There are 4 ways to turn a row about zero (a turn may also mirror it). The second row of each pair is the first, turned, with some noise. The first 40 pairs use one turn. New pairs use 3 turns, one after the other, and a turn may come again.
(in the rows, 128 means zero)
Known pairs, each followed by its turns in order:
[ 69 161 139 109 115 130 117 144 172]
[103 108 114  98 109  77  90 144 146] => (2)

[113  74 136 126 132 139 135 175 103]
[133 113 148 133 132 191 155 156 119] => (0)

[195 137 138 118 137 127 101 209 141]
[ 95  99 154 139  89 139 211 147 152] => (1)

[131  78  47 127 137  98 124 154 116]
[122  40  89 103 152 108 128 128 121] => (3)

[152 109 135 124 119 140 128 159 112]
[151 138 149 133 113 158 139 136 130] => (0)

[162 209 180  58 156 161 173 145 170]
[203 132  94  63  92  64 192 116 159] => (0)

[ 98 144 138 104  59 115 134 143  71]
[156 130 100 145 134 186  97 149 188] => (1)

[107 163  97 126  82 103 133 141 131]
[143 153 123 133 110  77 105 162 110] => (2)

[114 149 119 129  67 116 120 122  62]
[171 129  93 138 105 172  94 123 181] => (1)

[125 191 130 165 163  47 148 112  76]
[ 63 150 185 103 169  84 146  83 173] => (0)

[128 116 186 131 115 134 107 195 130]
[ 93 137 156 136 140 158 146  98 192] => (3)

[183 131 126 138 132 123  94 106 126]
[131 166 148 114 100 117  84 131 128] => (0)

[155  95  86 127  50 131 174 132 119]
[ 93 106 106  95 111  97  42 111 131] => (3)

[160 102 136  95 141 140 131 206 135]
[194 114 153  97 117 176 150 138 123] => (0)

[130 130  55 140 154 114 104 167 108]
[153 110 157  96 115 150 165  66 140] => (1)

[137 116 135 148  83  47 123 126  98]
[167 131 114  73 146  94 116  79 164] => (3)

[106 117 143 162 174 150 155 135 142]
[140 149 163  97 141  94 131 151 104] => (1)

[ 93 134 154 162 209 126 136 131 107]
[ 64 139  78 115 147 152 160 117 152] => (2)

[144 170 124 120 132 129  90 123 110]
[142 117 134 115 138 105 169 163 134] => (2)

[126  97 131 117 158 156 140 128 129]
[105 111 142 155 125 110 139 152 125] => (3)

[137 114 129 124 119 111 111  99 129]
[117 143 132 137 131 113 108 137 103] => (0)

[191 124 111 122 137 107 122 122 110]
[169 146 153 139 150 137 167 115 126] => (2)

[136  65 138 135 126 171 119 104 209]
[148 142  48 112 119 164  96 153  73] => (0)

[126 145 157 144 113 108 114 202  94]
[151 158  92  59 118 138 136 150 102] => (2)

[101 121 149 115 104 136 142 119  54]
[158 120  96  98 131 158  88 165 160] => (1)

[ 47  80 142 117  51  93 124 102 151]
[122 119  97 208 198 120 140 151  59] => (0)

[126 127 144  80 126 123 151  75 139]
[ 89 113 102 141 158 114  79 130 122] => (1)

[ 98 140 118 136 166 119 136 100 138]
[135 144 128 107 162  92 117 103 121] => (1)

[106 131 135 101 107 153 130 138 119]
[109 122 167 118 118 147 113 130 124] => (3)

[ 84 114 116 100 109 155  74 172  79]
[146  74 162 175 131 150 124 186 154] => (0)

[182 179 102 143  74 134 111 111 148]
[181 105 143 155 111  72 162 137  87] => (2)

[155 132 140 117 125 151 145  47  98]
[140 165 141 137  81  77 120 124  76] => (3)

[105 114 117 125 125 138 115 127 177]
[144 107 132 164 142 152 106 138 129] => (3)

[146 126 122 172 122  47 122 117 127]
[123 196 145 136  91 112 167 105 108] => (2)

[129 131 126 117 183 126 126 158 131]
[126 135 103 108 154 134 138 111 170] => (2)

[125  81 150 145 109 164 106 188 152]
[ 73 105 147 169 157 150 118 100 166] => (3)

[147 107 123 146 124 140 140 111 109]
[130 125 126 114  97 129 106 131 112] => (1)

[128 150 162 108  95 112 107 133 131]
[146 148 149 117 111 152 124 102 154] => (3)

[ 83 195 199 150 146 143  82 102 119]
[187 148  66 152 158  62 151 167 146] => (1)

[135 149 112 143  65  87 110 155  83]
[166 178 134 111 103 117 138 179  84] => (2)

New pairs, each followed by its turns in order:
[124 140 124  86 143 133 132 177 128]
[137 130 103 132 164 147 119 171 143] => (3) (3) (0)

[131 126 119 133 144 124 137 128  77]
[150 118  94 124 152 160 131 124 123] => (0) (2) (1)

[139 148 119  91 142 127 119 135 156]
[114  93 102 156 126 133 130 137 122] => (0) (1) (0)

[137 125 130  94 173 128 125 125  54]
[151 153 127 152 143 187 108 155  86] => (1) (3) (0)

[124 122 142 106  97 180 189 119 107]
[139  71 166 127 152 100  89 156 143] => (0) (3) (0)

[120  70 125  47 137 102 148 136 120]
[ 81  88 121  47 124 131 148 149 124] => (1) (1) (1)

[157 130 113 139 158 108 130 120 172]
[144 149 168 145 166 141 134 135 115] => (0) (0) (0)

[183 154 209 156 106 115 121  88 134]
[100 177 153  71 172 115 103 183 157] => (2) (0) (3)

[164 116 169 146 149 130 164 119 118]
[127 153 127 157 133  67 133 118 127] => (3) (1) (1)

[ 88 146 149 159 138  75 133 140 132]
[123 152 183 146 136  93 123 104 150] => (1) (0) (2)

[124 126 131 129 207 139 130 184 132]
[151  78 125  93 180 165 126 147 153] => (3) (3) (0)

[138 133 176 131 121 114 155 149 137]
[164 138 106 119 129 105 104 151 117] => (0) (3) (2)

[137 141 119 108 135 132 141 134 128]
[124 149 134 128 126 120 127 145 143] => (0) (2) (0)

[138 128 150 164 128 117 144 124  72]
[141 142 108 103 162 167 124  92 129] => (0) (2) (1)

[165 120 129 131 120  70 134  89 120]
[ 88 120  81 169 144 111 110 128 119] => (3) (1) (0)

[136 125 128 111 140 140 152 119 159]
[134 103 143 110 113 124 118 108 134] => (0) (3) (3)

[112 166 129 125 147 121 132 165 167]
[ 82 139 141 165 141 111 122 153 145] => (1) (2) (2)

[107 131 160 165 135 209  84 112 140]
[106 131 132 173 128 172 122  51  92] => (2) (2) (3)

[107 136 114 131 132 130 121 127  47]
[131 115 120 115 121 122 112 125 211] => (3) (1) (2)

[122  92 106 142 132  54 139  64 131]
[120 202 176 118 148 148 179 150 144] => (1) (2) (1)

[131 160 132 141 206 143  47 160 114]
[100 155 133  98 135  93  26 149 118] => (2) (2) (0)

[166 170 171 150 152 118  93 102 103]
[108 144 150  99 124  87  91 185 124] => (2) (0) (3)

[165 123 146 116 136 156  97 133 170]
[163 130 105 132 155 122 113  85 160] => (2) (3) (3)

[101 209 178 122 170 104 166 143 128]
[ 79 101  46 175 119 157 110 154 145] => (1) (3) (3)

[122 142 131 172 144 122  90 209 108]
[ 92 131 111  59  61 125 115 130 129] => (1) (1) (2)

[ 86 148 117 139 127 146  92 142 165]
[154 149 164 117 102 163 102 152 112] => (1) (0) (3)

[157 108 171 141 123  47 130 119 147]
[ 91 163 123  77  81 134  93 165 152] => (0) (3) (3)

[119 105 115 123 162 129 130 184 182]
[130  75 118 129 130 162 148  66 145] => (0) (2) (2)

[160 146 105 162 209 115 132 100 145]
[153 166 121 143 144 118  88 157 205] => (3) (3) (2)

[ 95  92 117 160 100 117 154  95 149]
[128 134 131  86  82  85 124 100 133] => (1) (0) (2)

[141 118 140 137 149  88  79 117 119]
[102 156 154 120 127 151 156 153 160] => (2) (2) (2)

[147 111 122 126 132 149 184 158 142]
[ 99 154 143 112 129 171 109 152 152] => (0) (2) (0)

[147 152  51 155  77  81  87 133 109]
[150 131 108  97 170 115 141  28 103] => (1) (1) (3)

[126 131 153 164 134  69 155  99 104]
[175 114 128 147  93 142 119  77 106] => (3) (3) (0)

[ 89 137  81 140 137  97 116 129 156]
[101 133  97 182 105 120 121 152 111] => (3) (2) (3)

[ 47 124 131 128 104 190  79 114  59]
[ 88  72  75  43 147 160  90 161 139] => (0) (3) (0)

[114  47 168 163 131 125 118 145 120]
[105 116 120 152  96  98 133 126 213] => (0) (1) (3)

[142 193 119 118  47 121 117 143 148]
[129 151 130  81  62 166 125 110  75] => (3) (1) (1)

[ 98 165 143 209 145 125 130 113 131]
[ 45 122  97 139 131 119 162 113 129] => (0) (3) (3)

[147 130  82 202 144 104 112 117 133]
[156 121 100 142 185 168 156 139  89] => (0) (2) (0)

[120 129 184 140 143 163 136 133 141]
[108 122 158 135 158  94 133  89 113] => (3) (0) (1)

[ 47 145 175  88 109 120 104 109  92]
[110 109 121 110 102  55 109 117  52] => (3) (3) (2)

